The rows of a group lie close to one hidden flat surface of 10 dimensions, which passes through zero. Surfaces can cross.
Some rows, each with its group after it:
[-18  -2  15   1  13 -25 -14  11  32  30  31 -19  20]
Puru
[ 16  19  15 -11 -28 -30   6  25 -24   3   1 -20   2]
Puru
[ 39  -3 -21   6  26 -20 -12  -7  29   0  14  32   3]
Puru
[-18 -23  21  -1 -18 -18 -25  41 -18  -1   6  -3 -38]
Rek
[  3  19  13 -22   3 -28 -14 -25  36  -7 -18 -17 -11]
Puru
[ 21  -4  -5  -9  38  18 -16 -28  19   6  -2 -35  10]
Rek
[ 19   0   8 -12   4 -10 -39   1  39   4   7 -15   8]
Rek
[ 10 -10  11  35   2   8  23 -14  64  -9   2  28  21]
Rek
[ 10  15   3 -12 -45 -19  16 -12  -8  21 -24   0  28]
Rek
[ -9 -24 -26 -10  14  23  34   2  -9 -11  -9  49 -10]
Ziz
[-21  35  -4 -16  34  13 -28  14   8   7  23   2 -17]
Puru
[-17 -11 -17   4   8  -8  -7 -10 -15 -25  32  27 -18]
Puru
[ -2  14  -8   1  16  24   2 -53  18 -12   6  16   1]
Ziz
[  0 -41  -9  -7  27  -6  16   6 -31   7  29 -32   2]
Ziz
[ -6  11  35  -2   1  20 -13  26   9   5  14 -35  -9]
kap
[  4  55  -2 -18 -23 -20  23  10 -11  48  -7  21  28]
kap
[-30 -30  24 -14   1  31   8  19  -7  23   1  -6 -23]
Ziz
[-22 -49 -20 -11  27 -14 -21   4   0 -31   9   0 -21]
kap
[ 41 -25 -10  36 -10   0  -1   2  28  17 -19  28  30]
Ziz
[-13 -27  -9  27  -7 -15 -30 -51  -6 -21  10  13 -16]
Rek
[ -4 -14 -11 -14  33   6  24  -5  20 -19  24   6   4]
kap
[ 21 -49   0 -38   4   1 -36  14  -2  21   2 -15 -11]
Rek
[  9  -6   0  41   2  14 -29 -44  17  24  24  14  17]
Ziz
[ 19  -9  25  -4 -22 -12  -2  22 -11   7 -23 -21 -19]
kap
[  9  19 -26 -20  28   3 -22   5  25  36   6  49   4]
kap
[ -7 -12 -17   1   6 -25 -27  36  18 -44  11 -35  30]
Puru
[  2   0  14  28 -52 -24   4   1   3  14 -12  37   5]
Ziz
[ 16  -2 -15  45   4  17  49  -7 -44   3   9  19  13]
Rek
[-14 -29  -6  11  -1   0   6 -16   4 -54   3 -46  25]
Puru
[-17 -30 -13  27  20 -29 -11 -24  -2 -19 -20 -10 -15]
Ziz
[ 14  -3   8 -27  11 -27  46 -39  40 -32  28  23 -14]
kap
[ 17  30   7  19 -35 -19  -4  13  -6 -10  11  -1  22]
kap
[-21  46  16  36 -11 -14 -25 -16  29 -10 -21   4 -12]
Rek
[-14 -28 -16  -8 -18 -47  -3  21  11  35   3  34  26]
kap
[ 20  29  27  -9   8  -9  -8 -10  19  25  20 -24  -3]
Puru
[ 31  17  -8 -49   7   2   8  11   3   5  13  11   2]
Rek
[  1 -15  11  28 -15  21 -10 -38   5  26  38  14  22]
Ziz
[ 27 -17 -26  28  24 -14 -11   6  -4   9 -15  14   1]
Ziz
[-12 -22   7 -23 -19  -2  56  21 -17  -9  16  15  -3]
Rek
[ 49  25   1  21 -10  24  12  30 -11  23 -27  -4  24]
kap
[ 41  38  -8 -13   5 -34   3 -14  -3  -5  11  10   1]
Puru
[ 38 -19  -6  16 -20 -23 -14  54 -12  21  15   4  25]
Ziz
[ 27 -50  10  -6 -11 -15  21 -38  18   1 -39  24 -32]
Puru
[-16  25   7   7 -14   1  25  17   5 -18  19   7  11]
kap

New rows, each followed by its group:
[ 16  36  -8  17   5  55 -30 -18  11 -11  -6  41 -15]
Puru
[  7   1   6   4 -25   7   4  22 -25  21  -7  22 -10]
Puru
[-22   0 -28  22 -13 -18  21   5  -6 -35 -28  12  28]
Ziz
[ 28 -22 -17  27  -1  47   2  10 -12 -11  -9  27   2]
Puru
[ -3 -44   0   0  19  20 -10 -48  -6   8 -16 -15 -21]
Rek
[  2  23  -5  14 -35 -35  18 -11 -32  12  -2  45 -12]
Ziz
[ -4  33  15  45 -25  -7  21 -14  -4  -1 -22  26 -15]
Rek
[  8 -20 -10  13   5 -20  35 -21 -11  -2 -30   4  -3]
Ziz
[ 11 -17 -19  37   1  19  22 -36  -7 -38  -1  -3  24]
kap
[-17 -18  29 -24  10  20  13 -13   3   2   6 -46 -12]
Ziz
[-28   4  -4  -3  28  16  20   2  -1 -20   9  -8  -5]
Rek
[ 35  17   8   7  13   5  17   7  10   4  17 -23  20]
Rek
[  5 -13   7   3  18 -17 -41   4  37 -28  -8 -33 -10]
Ziz
[  6 -24  -9  21  -7 -26 -17  37  20 -10 -40  24 -10]
Ziz
[ -4  17 -28  15   0  -3 -38  19 -32 -33  11 -21  16]
kap
[-24 -19   9   7 -24  -9  44  27 -13 -28 -10   2  -4]
kap
[ 12  45  -1   7  35  23 -20  23  16  18 -26  -8  -8]
Rek
[ 17 -22 -19 -16   8  -2  15  -8   7 -30  39  20  14]
Ziz
[  8  -7  17  -6 -12   0   9  33   8  48 -34  -7  11]
Puru
[ -3  44   2  17 -40 -15 -28  13 -12   5  -1  20   9]
kap
[ -4  20 -20 -14   9  35  23  30 -13  17 -39  43 -14]
Ziz
[-38  -3 -15 -27 -10  11   9  17   7 -50  10  33  -7]
Ziz
[-35 -16   1  12 -12   6 -16  19  29 -33 -10 -15  25]
Ziz
[ 39   3 -11  16 -11  36   7  -6 -23 -23 -10  18  -4]
Puru
[ 32 -15   4   7 -27 -43 -37 -34  15   3   3  14  -3]
kap
[-16  -6  18 -12 -30 -43  21 -29  -5  -3  -8 -20  -3]
Puru
[-45   2 -15 -29  13 -12   3 -13 -15 -39 -11 -14 -20]
Puru
[ 22  -5 -28 -28  45 -12   2  -1 -18 -30  37 -21   2]
Ziz
[  5  -1 -22  12   0  21 -11   7  29 -26  15  -2  56]
Ziz
[ 10 -32 -47  15  11   6  14   9 -30 -14 -36  16  14]
kap
[-31  14  -2   7 -31  -8  18  -6  17 -40 -30   5  20]
Ziz
[-29  -1  -9  -8   4   0  28 -42 -31 -10  10  13 -21]
Puru
[ 23 -42  21   6   8   8  -6   1   5  38  13  -8  -9]
Ziz
[ 28  20 -19   6  28  27 -11  -7  -6  11 -13  36 -25]
Rek
[ 40 -28  28 -22 -18  -6 -15  42  34  11   6   9 -12]
Ziz
[-10   5 -17  -8  15 -13  12  -3 -34 -19  26 -28  14]
Ziz
[-15  17  -7   6  32  15 -15   1  -7  14 -37  -4 -33]
Ziz
[-13 -24   5 -16  13  -4  -5   3  28  25   3  25 -16]
kap
[ 14   3 -22  23   4 -12 -24   3   1   5 -11  46 -15]
Ziz
[-33 -12  -7  13 -18 -14 -17 -16  12 -45   8  -4  15]
Puru
[-20   0  29   1 -40  39  15  -4 -41   0 -20  -7 -31]
Puru
[-22 -33 -20  10  13  -5  18 -14 -22  -8  24  25  -5]
Puru
[-25 -16 -35  -4  13  10 -20   7 -12  -6   9   4  24]
Rek
[-13  21  -4  15  -3   3  10  15 -29   7 -13 -15  12]
Rek
[ -4 -11   2  36 -16  13   0  11  24  17  12  21  36]
kap
[  1  11  11 -21 -25   7  37 -39  19 -29  24  -5  27]
Ziz
[ -3  15  14  24 -16 -17 -31 -24  43 -20 -31  -7   2]
Ziz
[-24  14 -17 -19  -6  13  -5  31 -10  15 -47  28 -11]
Puru
[-16   1 -10  -7  -8 -20  12  19 -15  -8 -26  40 -33]
Ziz
[ 26  -4 -33  -7  17   4  29   6 -44 -18   3  12  -2]
Puru
[  7  13 -15  12   6  32   5   8 -16  35   0  34  12]
Ziz
[ -9 -33 -16 -13  28 -29  14  12 -26 -27   2 -18 -22]
Ziz
[  2   8   8   9   4  -2 -13  27  -3  21 -28 -15 -10]
Ziz
[  1 -20  -9   9 -17  -8  11 -65  -2 -12   3   7  17]
Rek
[-21   8 -17 -18  44  14  18 -32 -23 -16  24  -6 -21]
Puru
[  3 -32  12  -2  33   5 -24  -8  42 -16   6 -18 -21]
Puru
